The groups are shells around one centre, one inside the other: the same stretched ball of 6 dimensions in 7 sizes.
Known rows, each followed by its group:
[+0.66, +3.31, -2.31, -3.06, +4.36, +1.06, -1.40, +1.34, -2.60, +4.23, -0.23, +0.52, +2.69, -1.40, -2.63, -0.80, +5.54, +1.45, +3.83]	R
[-1.94, +1.74, +1.73, -0.95, +1.00, -0.59, -3.18, -0.35, +1.63, +2.00, +0.73, -3.06, -0.91, -2.31, -1.97, +0.30, +2.98, +0.21, +0.12]	U
[-0.53, +1.51, -1.80, -1.41, +4.19, +0.99, -1.44, +1.92, -1.54, +3.01, +0.48, +0.13, +2.57, -1.55, -2.43, -1.05, +5.34, +1.17, +4.33]	B
[-3.82, +2.33, -1.94, -1.68, +3.51, +0.78, -2.23, +0.95, +1.93, +2.47, +0.78, +0.13, +3.41, -2.26, -1.35, -0.17, +4.27, +0.36, +3.10]	U
[+0.07, +3.10, +1.26, -2.40, +1.16, -0.03, -3.50, -0.86, +0.46, +2.50, +1.82, -2.30, -0.82, -1.96, -3.48, +0.72, +1.98, +0.41, +0.09]	J
[+0.49, +2.80, -2.74, -0.90, +1.63, +0.29, -2.83, -0.22, -3.28, +2.07, +0.73, -0.31, +0.54, -1.78, -4.31, +0.24, +4.65, +0.73, +1.91]	P
[+0.07, +3.79, -1.34, -1.17, +1.78, +1.36, -1.95, +0.65, -2.09, +2.12, -1.47, -0.08, +0.43, -2.03, -2.48, -0.23, +4.66, -0.03, +0.99]	B
[-3.28, +1.77, -4.08, -0.43, +2.39, -1.18, -2.57, -0.27, -1.64, +2.90, -0.73, -0.81, +2.20, -2.27, -1.96, -0.06, +7.03, +1.23, +2.74]	U
[-2.84, +1.98, -1.69, -1.21, +1.39, -2.20, -3.27, -1.36, -0.60, +3.38, -0.46, -2.78, +0.32, -2.35, -1.83, +0.43, +5.92, +1.34, +0.99]	B
[-5.01, +2.56, -3.67, -1.29, +2.72, -0.31, -2.81, -0.23, +1.32, +2.50, +0.20, -0.10, +3.43, -2.57, -1.39, +0.33, +5.39, +0.53, +2.53]	H
[-5.90, -1.69, -4.55, -0.08, +3.19, -4.53, -3.69, -1.28, -0.12, +3.95, +2.15, -3.15, +3.09, -2.21, -1.98, +0.16, +8.06, +3.08, +4.80]	R
[-4.68, +2.46, -4.17, -1.16, +2.73, -0.60, -2.77, -0.32, +0.34, +2.76, -0.15, -0.15, +3.33, -2.49, -1.51, +0.25, +6.07, +0.80, +2.70]	G
[-0.66, +5.02, -3.73, -2.34, +3.32, +2.07, -1.26, +1.11, -2.46, +3.10, -2.30, +1.86, +2.94, -1.97, -1.90, -0.49, +5.87, +0.20, +2.36]	R
[-5.29, +1.66, -4.60, -0.56, +2.29, -2.15, -2.97, -0.97, -0.37, +3.22, -0.91, -1.31, +2.73, -2.61, -1.11, +0.26, +7.54, +1.38, +2.50]	J
[+1.29, +2.49, -0.71, -1.25, +3.84, +2.75, -0.81, +2.82, -2.14, +2.22, -0.29, +0.98, +1.75, -1.42, -2.67, -1.34, +4.37, +0.27, +3.61]	H
[-1.30, +3.91, -0.29, -1.29, +0.73, +0.39, -2.73, -0.48, -0.33, +2.08, -1.40, -1.43, -0.48, -2.43, -1.95, +0.39, +3.99, -0.27, -0.56]	G
[+0.90, +5.09, +2.56, -2.70, +1.65, +2.90, -1.85, +1.10, +0.90, +2.01, -0.98, -0.49, -0.58, -2.06, -1.90, -0.11, +1.53, -1.07, -0.63]	J
[+0.98, +5.00, -0.60, -2.10, +1.31, +1.67, -2.21, +0.10, -2.02, +2.38, -1.51, -0.20, -0.27, -2.03, -2.82, +0.15, +3.71, -0.29, -0.15]	G
[-5.91, -0.46, -3.74, -0.69, +3.28, -2.97, -3.44, -0.74, +1.30, +3.40, +2.08, -2.17, +3.43, -2.32, -1.65, +0.22, +6.59, +2.15, +4.21]	G
[+3.25, +4.06, +1.25, -2.46, +2.85, +3.20, -1.31, +2.03, -2.07, +2.32, +0.00, +0.40, +0.05, -1.34, -3.45, -0.76, +2.44, -0.15, +1.66]	H
[+0.19, +4.20, -0.17, -0.58, +0.89, +2.04, -1.82, +0.84, -1.60, +1.32, -2.35, -0.25, -0.64, -2.26, -2.11, -0.24, +3.99, -0.88, -0.31]	P
[-2.19, +1.65, -0.85, -1.07, +1.39, -1.08, -3.65, -0.95, +0.44, +2.20, +1.92, -2.23, +0.36, -2.20, -3.14, +0.67, +3.64, +0.80, +1.32]	B
[-3.02, +0.77, -2.28, -0.59, +4.08, +0.24, -1.52, +1.80, -0.09, +2.79, -0.06, -0.28, +3.18, -1.96, -1.20, -1.03, +6.16, +1.09, +4.37]	B
[-6.12, -1.11, -3.70, +0.39, +2.40, -3.21, -3.90, -1.08, +1.26, +2.41, +2.67, -2.55, +2.69, -2.46, -2.24, +0.48, +6.20, +1.88, +3.79]	J
[-2.17, +2.75, +2.02, -1.70, +3.02, +1.87, -1.22, +2.03, +2.48, +2.44, -1.45, -1.00, +1.13, -2.25, +0.11, -0.91, +3.53, -0.40, +1.35]	R
[-5.74, -0.03, -2.28, +0.36, +2.19, -1.74, -3.17, -0.23, +1.94, +1.95, +1.02, -2.07, +2.18, -2.62, -1.22, +0.13, +5.60, +0.90, +2.74]	G
[+0.65, +3.04, -1.67, -1.86, +1.18, -0.56, -3.65, -1.29, -2.44, +2.57, +1.76, -1.44, -0.22, -1.77, -4.70, +0.78, +3.63, +1.00, +1.04]	P
[-2.30, +2.97, -3.16, -0.81, +2.64, +1.43, -2.21, +0.87, -0.48, +1.57, +0.22, +1.02, +2.69, -2.19, -2.56, -0.06, +4.51, -0.05, +2.64]	H
[-0.09, +0.93, -1.36, -1.30, +3.77, +0.87, -2.23, +1.49, -1.04, +2.28, +2.86, -0.13, +2.22, -1.43, -3.85, -0.55, +3.73, +1.15, +4.40]	P
[-4.00, +2.02, -4.51, -0.99, +3.26, +0.06, -2.60, +0.30, -0.03, +2.33, +0.95, +0.60, +3.89, -2.23, -2.32, +0.08, +5.61, +0.81, +3.71]	H
[-0.05, +2.44, +1.14, -1.10, +0.81, +0.04, -3.10, -0.33, -0.29, +1.86, +0.77, -2.34, -1.29, -2.04, -3.12, +0.34, +2.86, +0.18, +0.08]	U
[-2.44, +1.90, -4.28, -0.29, +1.27, -1.63, -3.60, -1.40, -2.31, +2.26, +0.68, -1.18, +1.17, -2.24, -3.58, +0.70, +6.00, +1.15, +1.90]	P
[+2.01, +5.16, +0.48, -3.64, +2.15, +1.52, -2.22, +0.11, -1.69, +3.50, -0.53, -0.59, -0.10, -1.68, -3.07, +0.09, +3.01, +0.32, +0.33]	R
[-5.99, +0.89, -2.39, -1.06, +3.54, -0.57, -2.72, +0.47, +3.21, +2.49, +1.52, -0.80, +3.91, -2.50, -0.85, -0.02, +4.86, +0.77, +3.60]	J
[-3.29, +0.95, -1.38, -0.29, +2.95, -0.49, -1.89, +1.02, +0.19, +2.71, -0.86, -1.45, +1.80, -2.23, -0.80, -0.72, +6.16, +0.89, +2.86]	B
[-1.51, +1.04, -1.09, +0.05, +1.79, -0.74, -2.48, +0.27, -1.36, +2.22, -0.22, -1.95, +0.18, -2.07, -2.29, -0.33, +5.51, +0.87, +1.96]	U
[-0.10, +1.56, -1.10, -0.21, +1.51, -0.92, -2.31, +0.08, -3.06, +2.73, -1.19, -2.17, -0.63, -1.91, -2.55, -0.43, +6.18, +1.14, +1.49]	R
[+0.33, +4.18, -2.51, -1.69, +3.36, +3.28, -1.26, +2.02, -1.92, +1.82, -0.48, +2.27, +2.63, -1.76, -2.94, -0.62, +4.05, -0.35, +2.85]	J
[-1.06, +4.18, -1.66, -1.71, +2.70, +2.86, -1.91, +1.37, +0.10, +1.40, +0.15, +1.53, +2.30, -2.09, -2.61, -0.11, +3.01, -0.69, +1.87]	J
[-0.01, +0.49, +0.26, -1.38, +3.10, -0.58, -2.42, +0.77, -0.97, +3.18, +1.81, -2.19, +0.56, -1.49, -3.03, -0.56, +4.37, +1.61, +3.26]	U
[+0.31, +2.76, -0.55, -1.75, +4.43, +2.85, -0.45, +3.10, -1.12, +2.72, -0.96, +1.08, +2.49, -1.55, -1.60, -1.51, +4.66, +0.27, +3.78]	G
[-0.82, +1.66, -2.54, -1.11, +3.10, +0.38, -2.43, +0.71, -1.60, +2.39, +1.58, -0.10, +2.10, -1.72, -3.52, -0.23, +4.71, +1.06, +3.56]	U
[-3.25, +1.62, -2.39, -2.03, +3.68, -0.77, -2.56, +0.22, +0.58, +3.61, +1.11, -0.95, +3.07, -2.01, -1.80, -0.12, +5.36, +1.50, +3.58]	B
[-1.43, +1.65, -2.82, -2.12, +3.48, -1.90, -2.27, -0.22, -2.52, +4.87, -0.62, -1.82, +1.89, -1.72, -1.91, -0.46, +7.44, +2.42, +3.40]	P
[-0.98, +2.95, -2.89, -2.80, +3.47, -0.25, -2.57, -0.10, -1.56, +3.94, +0.89, -0.31, +2.51, -1.72, -2.99, +0.03, +5.22, +1.53, +3.16]	H
[-0.75, +2.47, -1.51, -0.96, +2.66, +0.06, -1.39, +0.98, -2.50, +3.37, -2.63, -1.06, +0.78, -1.96, -1.19, -0.93, +6.84, +0.95, +2.06]	R
[-0.13, +2.16, +2.65, -0.44, +2.32, +2.45, -1.08, +2.56, +0.77, +1.34, -1.21, -1.02, -0.33, -2.01, -1.09, -1.14, +3.10, -0.71, +1.17]	P
[-0.62, +1.26, -0.31, -0.64, +1.92, -1.14, -2.29, +0.17, -1.94, +3.14, -0.86, -2.63, -0.42, -1.92, -2.04, -0.49, +5.90, +1.29, +1.69]	G
[-1.04, +1.43, +0.50, -1.97, +4.45, +1.34, -1.19, +2.42, +0.74, +3.20, +0.48, -0.55, +2.33, -1.64, -1.30, -1.24, +4.26, +0.87, +3.89]	H

New rows, each followed by its group:
[+1.30, +4.32, +0.63, -2.47, +3.83, +3.91, -0.40, +3.07, -0.72, +2.50, -1.60, +1.38, +1.68, -1.63, -1.55, -1.29, +3.42, -0.53, +2.29]	G
[+0.91, +4.56, -2.33, -1.40, +3.28, +3.46, -0.52, +2.52, -3.05, +2.12, -2.58, +2.23, +2.10, -1.77, -2.10, -1.13, +5.21, -0.39, +2.46]	R
[+1.31, +5.42, +1.21, -2.36, +1.61, +2.71, -1.47, +1.10, -1.05, +2.35, -2.57, -0.13, -0.56, -2.04, -1.75, -0.36, +3.19, -0.82, -0.56]	H
[+2.47, +1.21, +1.21, -1.11, +2.57, +0.43, -1.89, +1.33, -2.80, +2.78, +0.75, -1.96, -0.91, -1.26, -3.56, -0.87, +4.10, +1.20, +2.44]	P
[+1.90, +2.75, +0.84, -1.56, +4.29, +3.52, -0.05, +3.75, -1.70, +2.49, -1.30, +0.91, +1.48, -1.33, -1.74, -1.88, +4.19, +0.02, +3.47]	P
[-2.58, +3.67, -2.56, -1.98, +3.78, +1.71, -1.24, +1.58, +0.01, +3.00, -1.71, +1.08, +3.43, -2.18, -0.74, -0.71, +5.55, +0.18, +2.84]	G
[-3.19, +0.89, -0.42, -0.49, +2.24, -1.28, -2.40, +0.24, +0.53, +2.90, -0.65, -2.59, +0.73, -2.28, -0.90, -0.40, +5.74, +1.01, +1.94]	B
[-2.65, +1.89, +1.25, -1.19, -0.15, -2.27, -4.35, -2.20, +1.69, +2.35, +1.24, -4.30, -1.71, -2.54, -2.45, +1.21, +3.06, +0.59, -1.03]	P
[-2.33, +2.27, -3.27, -1.32, +1.52, -2.77, -3.14, -1.72, -2.58, +4.13, -1.37, -2.56, +0.56, -2.24, -2.05, +0.34, +7.47, +1.92, +1.35]	P
[-1.99, +0.77, -1.22, -2.19, +3.64, -1.46, -2.80, +0.05, +0.05, +4.01, +2.02, -2.07, +2.08, -1.70, -2.46, -0.20, +5.07, +2.05, +3.72]	G
[-1.71, +3.30, -3.53, -2.23, +1.49, -1.72, -3.84, -2.08, -1.83, +3.49, +0.92, -1.45, +1.11, -2.14, -3.62, +1.08, +5.21, +1.41, +1.26]	P
[-4.54, +0.38, -5.23, -0.69, +4.61, -0.59, -2.18, +1.02, -0.28, +2.97, +1.53, +0.56, +5.08, -1.98, -2.03, -0.55, +6.87, +1.72, +5.83]	R
[+2.36, +3.35, +1.53, -1.35, +1.27, +1.34, -1.96, +0.79, -2.38, +2.20, -1.00, -1.51, -1.73, -1.71, -3.04, -0.39, +3.43, +0.01, +0.17]	H
[+1.66, +2.81, +1.07, -2.08, +1.43, -0.50, -2.67, -0.37, -2.27, +3.41, -0.25, -2.73, -1.57, -1.68, -3.11, -0.05, +4.11, +1.08, +0.44]	G
[-1.17, +1.18, -0.87, -1.15, +0.87, -2.29, -4.28, -1.87, -0.82, +2.62, +2.67, -3.23, -0.63, -1.98, -4.14, +0.97, +3.83, +1.47, +1.12]	J
[+0.09, +5.39, +0.63, -1.85, +2.34, +4.11, -0.87, +2.26, +0.16, +1.48, -2.57, +1.38, +0.94, -2.19, -1.15, -0.68, +2.89, -1.52, +0.33]	J
[+0.79, +1.61, +3.57, -1.54, +2.53, +1.01, -1.67, +1.72, +0.55, +2.64, +0.04, -2.51, -1.00, -1.70, -1.68, -0.94, +2.93, +0.35, +1.31]	R
[+0.57, +3.44, -0.68, -2.00, +3.06, +2.41, -1.84, +1.52, -0.84, +2.04, +0.85, +0.74, +1.61, -1.68, -3.20, -0.39, +2.99, +0.00, +2.44]	U
[-1.29, +0.86, +0.94, -1.55, +1.59, -1.84, -3.66, -0.94, +0.55, +2.97, +2.38, -3.62, -0.56, -1.94, -3.08, +0.47, +3.44, +1.40, +1.32]	U
[-0.61, +2.10, -1.93, -2.28, +4.43, +1.18, -1.72, +1.64, -0.88, +3.27, +1.29, +0.47, +3.16, -1.50, -2.71, -0.74, +4.61, +1.16, +4.38]	G
[+1.20, +5.98, -0.69, -2.54, +3.04, +4.12, -0.41, +2.39, -1.77, +2.49, -3.38, +2.00, +1.54, -1.91, -1.35, -0.96, +4.14, -0.93, +1.08]	R
[-4.63, +0.23, -5.02, -1.43, +3.05, -3.46, -4.03, -1.76, -0.49, +3.91, +2.82, -1.95, +3.34, -2.10, -3.12, +0.73, +6.66, +2.68, +4.19]	P
[-2.84, +3.88, +0.46, -1.81, +1.30, +0.21, -2.38, -0.22, +1.52, +2.76, -2.22, -1.83, +0.16, -2.65, -0.33, +0.15, +4.29, -0.25, -0.54]	P
[+1.37, +3.08, +3.00, -2.77, +1.94, +1.17, -2.68, +0.47, +0.70, +2.56, +1.63, -2.02, -0.95, -1.68, -3.16, +0.07, +1.29, +0.16, +0.51]	R
[-5.05, -1.58, -1.41, -0.32, +3.04, -3.39, -3.34, -0.44, +1.58, +3.45, +2.19, -3.67, +1.94, -2.19, -1.45, -0.13, +6.21, +2.34, +3.90]	H
[-6.38, +1.74, -2.48, -0.86, +1.36, -2.19, -3.88, -1.68, +2.71, +2.48, +0.61, -2.31, +1.94, -2.95, -1.05, +0.98, +5.09, +0.69, +1.06]	P
[-4.38, -0.07, -2.54, -1.11, +2.50, -3.89, -3.54, -1.48, -0.07, +4.29, +0.90, -3.63, +1.56, -2.22, -1.63, +0.26, +7.12, +2.59, +2.92]	H
[-1.74, +0.28, -4.53, -0.70, +3.72, -1.71, -2.39, +0.28, -3.27, +3.70, +0.94, -0.88, +2.80, -1.60, -3.10, -0.53, +7.60, +2.47, +4.97]	R
[+1.78, +3.10, -1.06, -1.49, +2.22, +0.42, -1.69, +0.65, -4.03, +3.33, -1.70, -0.98, -0.27, -1.57, -2.85, -0.65, +5.77, +0.98, +1.62]	J
[-5.70, +0.26, -2.67, -0.85, +2.63, -2.45, -3.60, -0.94, +2.04, +2.98, +1.91, -2.33, +2.66, -2.48, -1.57, +0.45, +5.56, +1.56, +3.05]	U
[-1.73, +0.35, -0.73, -1.59, +2.47, -2.49, -3.40, -0.85, -0.48, +3.78, +2.06, -3.29, +0.58, -1.81, -2.88, +0.16, +5.09, +2.17, +2.68]	B
[-0.28, +3.14, -1.90, -1.25, +2.44, +1.67, -2.21, +0.91, -1.39, +1.74, +0.64, +0.58, +1.51, -1.89, -3.35, -0.12, +3.75, +0.06, +2.23]	G
[-3.13, +2.24, -3.95, -0.80, +4.93, +2.45, -0.63, +2.97, -0.31, +2.20, -0.89, +2.41, +5.04, -2.00, -0.97, -1.33, +6.15, +0.23, +5.09]	P
[-5.84, -0.82, -2.23, -0.85, +2.90, -3.01, -4.00, -1.02, +2.66, +2.99, +3.64, -2.89, +2.77, -2.34, -2.15, +0.56, +4.95, +1.98, +3.76]	R
[-2.16, +2.29, -0.17, -0.80, +0.53, -1.39, -3.38, -1.22, +0.02, +2.35, -0.30, -2.93, -0.86, -2.45, -2.11, +0.58, +4.45, +0.50, -0.19]	U
[+0.53, +1.75, +1.09, -1.83, +1.92, -0.91, -2.75, -0.16, -1.24, +3.42, +0.55, -3.01, -0.93, -1.71, -2.82, -0.13, +4.18, +1.34, +1.25]	B
[-3.29, +2.85, -0.26, -2.72, +2.93, +0.11, -2.73, +0.04, +2.57, +3.19, +0.87, -1.22, +2.15, -2.28, -1.27, +0.21, +3.46, +0.52, +1.78]	R
[+1.67, +3.13, +2.04, -1.89, +2.04, +1.83, -1.98, +1.21, -0.67, +2.15, +0.24, -1.17, -0.75, -1.69, -2.90, -0.42, +2.43, -0.07, +0.86]	B
[-1.02, +1.79, -1.06, -0.98, -0.10, -3.28, -4.34, -2.73, -2.10, +3.18, +0.62, -4.16, -1.84, -2.17, -3.60, +1.07, +5.21, +1.63, -0.23]	P
[-0.70, +4.59, -1.97, -2.20, +2.91, +2.22, -1.50, +1.17, -1.04, +2.63, -1.51, +1.13, +2.15, -2.04, -1.85, -0.39, +4.54, -0.17, +1.74]	B
[-0.88, +1.45, -0.74, -0.02, +1.44, -0.49, -2.52, +0.18, -1.66, +2.07, -0.35, -1.96, -0.34, -2.05, -2.57, -0.25, +5.14, +0.67, +1.42]	G
[-0.91, +2.56, +0.39, -2.55, +1.64, -1.37, -3.43, -1.23, +0.09, +3.60, +1.08, -2.94, -0.30, -2.00, -2.72, +0.59, +3.72, +1.23, +0.64]	G
[-3.46, -1.24, +0.26, -0.94, +2.63, -2.69, -3.86, -0.61, +2.17, +2.89, +4.15, -3.79, +1.01, -1.98, -2.81, +0.28, +3.78, +1.99, +3.31]	P
[-2.71, +1.66, -0.98, -0.38, +3.49, +1.55, -1.19, +2.29, +0.71, +1.94, -0.87, +0.12, +2.45, -2.13, -0.77, -1.08, +5.05, +0.05, +3.18]	U
[+0.96, +2.90, +1.50, -3.47, +3.41, +0.91, -2.12, +0.91, +0.04, +3.80, +1.22, -1.39, +0.74, -1.47, -2.62, -0.37, +2.88, +1.02, +2.17]	P
[+2.23, +4.35, +2.01, -2.59, +3.11, +3.62, -0.78, +2.61, -0.79, +2.44, -1.27, +0.41, +0.34, -1.59, -1.99, -1.08, +2.64, -0.55, +1.35]	G
